There are 3 ways to turn a row about zero (a turn may also mirror it). The second row of each pair is the first, turned, with some noise. The first 27 pairs use one turn. New pairs use 3 turns, one after the other, and a turn may come again.
Some pairs, each with its turns in order after it:
[-4.03  3.22 -1.14 -1.14  2.70  0.00  1.57  0.21]
[ 1.78 -3.30 -2.97 -0.56 -0.18 -1.13 -2.90 -2.12]  (1)

[ 0.55 -1.25  1.09  0.20  0.10  0.52  0.34  3.29]
[ 0.62 -0.08  0.35 -1.68  2.03 -0.18  2.31  0.02]  (1)

[ 0.53 -1.78  1.60 -0.66  2.66 -0.54  1.20 -1.71]
[ 0.48  1.31  1.04 -1.61 -2.24  0.74 -0.64 -2.79]  (1)

[-0.12  2.79  2.85 -1.21  0.12  2.80  0.51 -3.03]
[-4.03  0.16 -2.23  0.57 -0.68 -0.47 -0.88 -3.37]  (1)

[-0.08 -0.49  1.01  2.24 -2.71 -5.39  1.02  1.14]
[ 2.21 -0.14  2.62  1.54  1.26 -0.57  2.93 -4.24]  (0)

[-0.97  0.45 -5.89  0.21 -0.57  0.46  2.15 -0.44]
[-1.85 -1.94  3.99 -2.17  0.82  1.53  2.64  2.32]  (2)

[ 1.63 -0.12 -0.46 -1.88  3.37  0.14 -2.81 -1.47]
[ 2.14  2.91  1.21  2.69 -1.32  0.10  1.75  0.65]  (2)

[ 1.79 -0.55  0.13 -0.55  0.10  1.03  1.08  0.98]
[-1.26 -1.51 -0.75  0.52  0.51  0.28 -0.92 -0.65]  (0)

[ 0.81  3.12  0.34 -2.46  1.98 -0.63  1.64  1.18]
[ 1.58 -1.89 -0.69 -1.51  2.34 -2.08 -2.26  0.42]  (0)

[ 3.32  2.23  3.02  1.94  1.69 -1.37  1.11 -0.30]
[ 1.15 -0.51 -3.50  0.62 -2.65 -3.44 -0.03  1.12]  (2)

[ 2.21 -1.53  3.12  1.63  2.74  0.50 -1.12  4.83]
[-1.47 -4.67  3.76  1.65 -1.24  0.04 -2.87 -0.68]  (0)

[ 0.01  3.11 -1.61  0.98 -1.86  1.65  0.63  2.11]
[-2.03 -3.20 -0.37  0.90  0.33  1.76 -0.70  2.42]  (2)

[ 0.03  0.56 -0.62  2.31 -2.38 -3.41 -0.96  1.61]
[ 1.57 -0.17  2.28  2.26 -0.16 -1.49  3.16 -1.77]  (0)

[ 2.19 -1.86  2.93 -0.44  0.17 -0.99  1.17  0.42]
[ 0.70  1.23 -3.32 -0.72  0.37 -1.49  0.84 -1.51]  (2)

[ 0.37  0.76  0.24 -2.92  0.93 -0.70  0.49 -5.89]
[-1.68  0.78 -0.41  1.57 -5.42 -0.40 -2.02 -1.83]  (1)

[ 0.38 -2.31 -0.91  2.02 -0.33 -0.33  1.70 -3.56]
[-1.79  1.85  1.34 -3.25 -1.09 -2.15  0.48 -0.09]  (2)

[ 0.36  1.68 -0.07 -2.02 -3.73  2.65  0.31  1.47]
[-2.34 -0.95 -1.52  1.51  3.44  2.04 -0.78  2.01]  (2)

[-0.43 -0.56  0.10 -1.17  0.54  0.41  5.89  0.24]
[-1.53 -2.18 -0.34 -1.35  2.76 -2.97  3.00 -1.41]  (2)

[ 0.90 -2.87 -4.12 -0.19 -1.52  2.18  2.70  0.16]
[ 2.41  3.55 -2.90 -0.86 -0.93 -0.17  0.94  3.35]  (1)

[ 0.13 -0.62 -2.29  0.32  0.11  2.00  1.61  0.03]
[-2.62 -0.45  1.28 -0.26 -0.12  0.20  1.87  0.31]  (2)

[-2.45  0.31 -0.81 -1.05 -1.32 -1.31 -2.80 -0.16]
[ 0.13 -1.95  1.52  1.53 -0.02 -3.31 -1.06  1.13]  (1)

[ 1.41 -2.07 -1.05 -1.14  2.38  0.43 -4.16  5.89]
[-2.78 -3.61  3.68  3.68  1.02 -0.17 -1.21  3.74]  (0)

[ 0.80 -2.13 -0.85  1.05  0.71 -1.77  1.26 -0.55]
[-1.84  0.08  1.52 -1.14  1.33  0.89  1.56 -1.67]  (0)

[ 0.26 -5.70 -0.29 -3.97 -1.04 -3.84  0.38  1.27]
[ 4.07  1.02  3.23 -0.11 -3.41 -2.71  4.14  0.94]  (1)

[-0.42  0.87 -0.33  0.10 -1.47  0.12 -2.42 -0.29]
[ 1.16  0.44 -0.27  1.26 -1.28 -0.11  1.23  1.53]  (0)

[-1.16  0.97 -0.06 -4.83  3.61  0.60 -0.22 -0.69]
[-0.18 -2.84 -1.18 -2.69 -3.76 -2.07 -0.55 -2.13]  (1)

[-5.89  2.57 -0.69  2.09  5.89  0.50  0.57  1.16]
[-0.37  3.90  4.44 -3.35 -0.92 -4.70 -3.72  1.95]  (0)

New pairs. What belongs after each?
[ 5.89 -4.10 -0.32 -0.47  0.58  4.05  0.01 -0.69]
[-0.67 -3.47  2.75 -1.10  0.56 -2.88  5.32  2.94]  (1) (0) (0)

[ 3.84  0.97 -3.50  0.56 -0.99 -0.68  2.71  0.14]
[ 2.25  0.46  2.88  1.22 -4.46 -0.97 -1.27 -0.50]  (2) (0) (2)

[-0.20  0.01 -0.31  1.07 -3.72  0.57  4.34  1.35]
[ 1.65 -0.33 -2.87 -0.31  4.04 -1.41 -1.65 -1.38]  (0) (0) (0)

[-1.18 -1.89  1.11 -2.20  3.11  1.70 -1.71  0.47]
[-1.27  0.34  2.87  2.57 -1.28  0.16 -2.97  0.34]  (2) (1) (2)

[-0.66 -1.99  0.16  0.41 -2.99 -1.12  1.98  3.66]
[-2.25  0.06 -4.78 -0.15 -0.92  0.28 -1.24  1.31]  (1) (1) (0)

[-0.76 -0.49  0.86  2.88 -1.20  5.27  0.43  0.33]
[ 1.20 -4.55  2.36 -1.19 -0.54  0.56  2.86 -1.10]  (1) (0) (1)

[ 0.23 -1.23  1.94 -1.88  4.22  1.55  0.66  0.15]
[ 1.79  0.99  0.39  4.69  1.33  0.00 -0.10  1.05]  (1) (1) (1)

[ 2.15 -2.10 -2.28  2.11 -0.52 -2.62  1.67 -0.45]
[ 1.56  2.08  2.53  1.58  0.26 -1.46 -0.45  3.22]  (1) (0) (1)

[-1.12  2.81  1.38  0.14 -0.12 -1.75 -1.63 -1.27]
[ 3.17  0.50 -1.72 -0.25 -1.24  0.87  1.05  1.41]  (1) (2) (0)

[-1.87  0.99  0.88 -1.34  2.48 -0.02  2.00 -0.94]
[ 0.01 -0.96 -0.25  2.18 -2.80  0.71  1.47  0.92]  (2) (2) (1)

[ 1.21 -2.05  0.68 -4.93  0.04 -5.89  1.07 -2.48]
[-0.15  2.92  1.88  4.03  1.81  2.39 -1.57  5.85]  (0) (0) (0)

[ 5.58 -1.94 -0.68 -3.25 -0.92 -3.13  0.26 -0.73]
[-4.70  0.42  2.24  0.86  2.70 -0.17 -1.90 -4.22]  (2) (2) (0)

[ 1.21  1.88 -0.78  1.55  2.96  0.11 -2.10  1.79]
[-1.62 -1.08  0.13 -2.24  3.71 -1.61 -0.66  0.83]  (1) (0) (1)

[-1.29 -2.73 -1.21  2.72  1.66  0.04  0.30  0.11]
[ 0.67  1.26 -1.68  1.23 -1.00  0.59 -0.50  3.79]  (0) (0) (2)

[-3.97 -2.09  1.25  4.95  1.78  2.41 -3.58  1.29]
[ 1.03 -3.39  2.94  2.55  4.10 -0.02 -4.17 -2.29]  (2) (1) (1)

[ 0.59 -0.52 -1.60  2.39  1.50 -2.57 -1.04 -0.25]
[-3.10  0.23  0.70 -0.81 -2.10 -0.06 -1.48  0.26]  (0) (0) (1)

[-2.23 -0.51 -5.89  1.24 -1.31 -1.60  4.06  1.93]
[ 1.55 -4.32  2.04  0.96  1.95  4.86  2.35 -3.10]  (0) (2) (0)

[ 1.36 -1.64 -2.73 -0.36  1.07 -0.40 -3.22  2.85]
[-0.54  3.15  0.91  1.41 -3.12 -1.90 -2.07  1.03]  (0) (2) (1)

[ 3.06 -1.11  0.25 -3.10  0.00  0.46 -0.90 -1.61]
[-0.52  0.01 -1.35 -3.14 -0.04  2.21  0.97 -2.56]  (2) (2) (2)

[ 1.54 -1.56 -0.07  1.61 -0.47  4.21 -0.08 -0.50]
[ 0.74 -3.49  2.46 -0.69 -0.12  1.93  1.16  0.86]  (1) (0) (1)

[-0.36 -5.89 -0.29 -0.21  2.04  5.32 -5.89  0.30]
[-0.93  4.56 -1.44 -7.76  0.50 -2.46  1.46 -2.95]  (1) (1) (2)

[ 1.08  0.26 -0.15  0.22 -0.31 -0.24  0.96 -0.21]
[ 0.23 -0.44 -0.13  0.16 -0.45  0.09  0.31 -1.22]  (0) (2) (1)

[ 0.10  0.98  0.71 -0.20 -1.78 -0.32  3.91 -0.68]
[ 2.24 -2.09  0.44  1.11  0.35 -1.13 -1.55 -1.96]  (0) (2) (0)

[-0.80  1.72  0.13 -1.22  3.19  4.04  1.38 -0.81]
[ 0.47 -2.80 -0.24 -3.51 -3.40  0.55 -0.31  1.35]  (2) (1) (0)

[ 2.41  1.06 -0.99 -0.13 -3.31  0.80  0.33 -1.44]
[-1.05  1.93  1.09  1.93 -0.61  3.26 -0.80  0.24]  (1) (2) (0)

[-1.73  2.89  1.50 -0.29 -0.85 -0.22 -3.62  0.19]
[ 2.59 -0.82 -1.43 -0.29 -2.70  0.34 -3.42 -0.53]  (1) (0) (0)

[-3.89  1.55  1.83 -1.75 -1.14  1.78 -1.96 -4.14]
[ 2.88 -4.19 -1.74  2.14 -0.81  2.99 -0.02  2.35]  (1) (2) (0)

[-2.20 -3.63 -3.10 -2.05  0.56  0.21 -2.76 -5.89]
[-4.01 -1.39  0.17 -4.48 -0.31 -0.35  1.42  5.88]  (1) (2) (1)

[ 0.05 -1.19 -1.63 -5.89  0.82  0.74 -1.74  2.65]
[ 3.57  1.12  4.08  2.99 -1.44  1.97 -1.24 -1.46]  (0) (0) (0)

[ 3.47 -1.07 -0.32  0.19 -3.91  4.66 -5.10 -1.13]
[ 4.31 -1.66  2.50  3.55  0.88 -2.83  5.03 -2.16]  (2) (0) (0)

[ 0.41  0.07  1.88 -0.75  2.41  0.32  1.09 -1.90]
[ 0.43 -0.87  0.71  0.15 -1.78 -0.11  2.94  1.23]  (2) (2) (1)

[ 1.62 -1.90 -0.70  2.17 -2.57  0.65  1.80  1.22]
[-3.60  1.30 -1.50 -0.20  0.82  0.81 -0.14  2.52]  (1) (1) (0)

[-2.07 -1.93  0.21  0.31 -0.74 -1.67  0.35  4.88]
[ 0.85 -3.95  0.44  1.43  0.70 -3.68 -2.27  0.18]  (2) (2) (2)

[3.71 0.09 5.89 1.97 1.05 0.68 0.04 0.12]
[ 2.81 -5.14 -1.59 -0.74  1.50 -1.40 -3.18  1.00]  (0) (1) (2)

[-4.36 -3.56 -0.06 -1.68 -1.01 -5.89 -1.40  0.67]
[ 1.66 -0.70  1.87 -1.45  2.08  3.84  2.45  6.31]  (1) (2) (2)

[ 3.13  0.41 -0.17 -1.75 -2.04  0.83 -0.99  0.17]
[ 0.80 -0.20 -0.08 -1.10 -1.75  3.33 -1.16  1.14]  (1) (1) (1)

